Every row belongs to one group in each of 2 separate groupings. Each group adds its own fixed numbers to the row, and there is some noise. The rows also spread widely along 4 directions, which tell nothing about the answers.
Known rows, each followed by its group in each grouping:
61	-135	189	116	-100	470	147	-403	-304	-209	412	114	275	-26	-87	-86 -> Tatur S
145	197	-133	33	-65	200	87	-261	-251	-233	351	-30	-59	-116	207	-262 -> faf S
220	-204	55	-115	51	342	-99	-245	-412	-445	149	109	144	107	0	-177 -> Did K
230	-66	160	59	-190	266	-34	-329	-331	-216	135	308	-98	-122	-32	-190 -> kag X
133	-57	152	-104	-61	148	-138	-205	-157	-176	233	215	-83	61	67	-198 -> mobot X
328	-104	-55	142	-124	225	-101	-105	-340	-278	185	317	-17	66	-44	-169 -> kag B
369	-135	-60	121	-71	179	-82	-121	-80	35	225	189	-11	90	60	-166 -> mobot B
155	-66	37	-180	106	249	-264	-216	-490	-671	59	208	38	119	4	-172 -> Did K
225	147	-86	174	-22	194	-149	-194	-366	-266	208	136	-249	-20	181	-236 -> faf B
178	-25	214	103	-101	197	-75	-394	-327	-119	306	218	15	-50	-34	-185 -> Tatur X
444	-229	-13	-50	-4	164	-317	-44	-54	-322	15	515	122	37	-12	-81 -> mobot K
325	-219	45	-73	27	352	-78	-277	-335	-313	151	136	174	40	35	-155 -> Did K
32	97	130	131	-58	348	41	-457	-375	-503	204	332	109	-189	-54	-68 -> Tatur S
141	2	-36	16	-22	139	-118	-8	-522	-391	330	-19	-46	315	28	-293 -> kag B
182	-57	-65	-39	-89	268	84	-210	-298	-406	226	266	148	-58	-24	-144 -> kag S
301	-185	-43	93	-12	221	-206	-119	-134	-231	152	362	-13	85	18	-115 -> mobot B
24	53	-14	-78	79	302	-101	-172	-312	-390	341	71	38	10	149	-253 -> faf S
341	-163	152	372	-142	384	24	-366	-297	16	304	291	96	-49	-74	-110 -> Tatur B
7	-77	188	-20	10	456	85	-407	-151	-413	148	289	156	-150	71	-55 -> mobot S

New rows. What belongs after each?
401	-82	-38	194	-171	204	-55	-165	-360	-227	130	319	-60	-36	-40	-121 -> kag B
46	-37	183	79	97	360	-152	-240	-280	-384	148	273	-97	88	50	-134 -> mobot B
267	-8	-151	-78	-181	142	107	-127	-264	-281	268	104	108	-43	36	-171 -> kag S
296	-198	-99	18	74	128	-363	24	-170	-302	130	398	46	188	-56	-119 -> mobot B
-16	87	164	108	-39	535	114	-495	-319	-362	247	149	-7	-270	167	-175 -> faf S
208	-112	-18	32	31	237	-95	-247	-361	-352	137	184	-34	64	-16	-186 -> Did B
-112	191	114	114	93	358	-159	-257	-563	-450	326	-52	-238	122	199	-330 -> faf B
365	-36	-122	155	-183	148	-4	-86	-350	-138	260	138	-45	89	23	-191 -> kag B
82	38	16	52	-55	400	35	-320	-294	-220	354	104	30	-108	131	-225 -> faf S
327	-10	15	98	-41	126	-190	-155	-380	-364	187	250	122	56	-59	-169 -> Tatur K
127	29	252	53	-74	170	-104	-367	-369	-222	296	253	-26	-40	-53	-205 -> Tatur X
355	119	-244	5	-169	2	112	-123	-248	-238	185	127	72	-116	40	-196 -> kag S
359	-303	91	-98	-3	254	-196	-70	-118	-156	190	240	217	150	31	-119 -> mobot K
381	-127	-88	-79	-57	205	-121	-204	-299	-290	135	109	138	57	36	-145 -> Did K
190	-253	150	-108	92	429	-183	-261	-391	-521	84	250	165	81	-27	-125 -> Did K
14	-13	-10	-97	70	321	-93	-105	-320	-325	451	24	98	102	88	-226 -> faf S
153	-103	224	-61	-3	241	-155	-284	-132	-205	149	355	-51	-33	15	-136 -> mobot X
221	54	70	6	-211	111	5	-232	-359	-120	241	89	-123	-21	61	-233 -> kag X
-103	23	95	-43	69	457	-20	-255	-381	-355	438	29	64	33	98	-262 -> faf S
-130	-68	245	-108	120	597	49	-522	-427	-650	101	326	142	-164	-41	-61 -> Did S
117	79	54	106	-110	413	154	-429	-271	-216	317	77	-12	-223	157	-193 -> faf S
-67	261	52	-54	21	309	196	-544	-485	-616	97	11	-82	-262	142	-164 -> Did S
344	-212	59	-55	-54	336	-123	-293	-327	-339	63	217	142	-11	39	-115 -> Did K
249	9	42	-16	-32	242	-40	-365	-389	-439	28	136	-4	-106	88	-145 -> Did K
394	-56	87	216	-185	300	-21	-341	-330	-152	191	239	152	-103	-19	-112 -> Tatur K
191	1	312	169	-167	298	61	-558	-328	-62	253	263	-23	-190	-24	-137 -> Tatur X
167	-174	220	-84	70	358	-183	-160	-225	-378	135	240	139	175	75	-133 -> mobot K
293	-105	-146	54	25	179	-126	-193	-340	-306	159	157	-41	87	5	-183 -> Did B
362	-180	-77	107	-96	263	35	-250	-258	-77	243	118	32	40	35	-168 -> Did B
-119	-40	260	-90	52	468	98	-400	-267	-408	255	115	118	-13	96	-121 -> mobot S
216	-123	1	81	37	292	-113	-342	-373	-381	78	241	-54	-3	-22	-134 -> Did B
311	-27	77	58	-163	262	9	-190	-468	-329	124	97	49	14	43	-220 -> kag K
332	-156	247	138	-132	266	-165	-407	-220	-138	208	616	73	-151	-149	-30 -> Tatur X
145	-66	223	-15	-55	427	7	-242	-542	-472	227	53	78	106	41	-211 -> kag K
138	14	-52	-9	25	273	-81	-131	-269	-313	369	160	71	21	97	-230 -> faf S
-189	-55	356	1	71	623	92	-546	-288	-543	111	295	68	-155	65	-99 -> mobot S
238	17	195	108	-154	153	-30	-382	-314	-111	312	193	4	-62	-66	-181 -> Tatur X
328	-4	-107	76	-29	58	-182	-103	-162	-196	207	222	-51	107	64	-194 -> mobot B
242	15	50	-72	8	175	-157	-164	-246	-377	78	156	-12	22	154	-171 -> mobot K
186	-15	152	308	-76	305	-86	-350	-424	-214	304	219	12	-21	-15	-132 -> Tatur B
-65	-107	196	-43	-21	513	122	-251	-451	-469	331	148	188	56	0	-154 -> kag S
207	-27	68	-142	18	185	-228	-137	-253	-394	112	199	63	91	99	-189 -> mobot K
181	-196	22	-34	-28	392	-39	-198	-295	-557	142	546	231	-84	-159	-39 -> kag S
199	-158	143	-50	-79	192	-181	-186	-331	-346	163	423	-33	54	-100	-153 -> kag X
175	-260	167	-152	4	176	-236	-99	-90	-138	304	254	63	205	-27	-203 -> mobot X
423	-255	-78	121	-67	197	-240	-47	-319	-402	78	570	46	72	-165	-100 -> kag B
245	-247	93	117	111	418	-194	-371	-347	-518	-9	585	45	-93	-134	-21 -> Did B
281	67	-17	-72	-159	-23	-111	-166	-358	-325	141	263	-131	-29	-8	-214 -> kag X
364	-88	-101	134	28	92	-295	-67	-354	-313	211	444	71	150	-156	-110 -> Tatur B
-56	281	3	14	19	280	27	-360	-425	-519	217	56	-161	-177	208	-256 -> faf S
-15	6	64	-23	36	404	-80	-237	-328	-387	347	142	44	-29	90	-196 -> faf S
108	-85	201	-82	-20	178	-97	-274	-139	-127	243	171	-52	53	53	-201 -> mobot X
290	-172	124	-36	-47	376	-34	-358	-342	-323	115	145	89	-28	37	-106 -> Did K
286	-264	229	39	-38	468	-137	-330	-152	-327	26	450	121	-82	20	-68 -> mobot K
140	40	-41	18	82	187	-132	-274	-474	-531	99	167	-131	30	37	-156 -> Did B
601	-140	-118	337	-316	202	111	-267	-223	71	129	342	-27	-184	-35	-88 -> kag B
265	-158	-21	112	-50	204	-138	-154	-153	-131	249	189	30	107	31	-159 -> mobot B
25	-4	2	-125	90	213	-34	-197	-170	-401	258	158	136	78	84	-157 -> mobot S
48	-101	137	26	-156	462	252	-296	-351	-172	362	-41	201	-2	17	-201 -> kag S
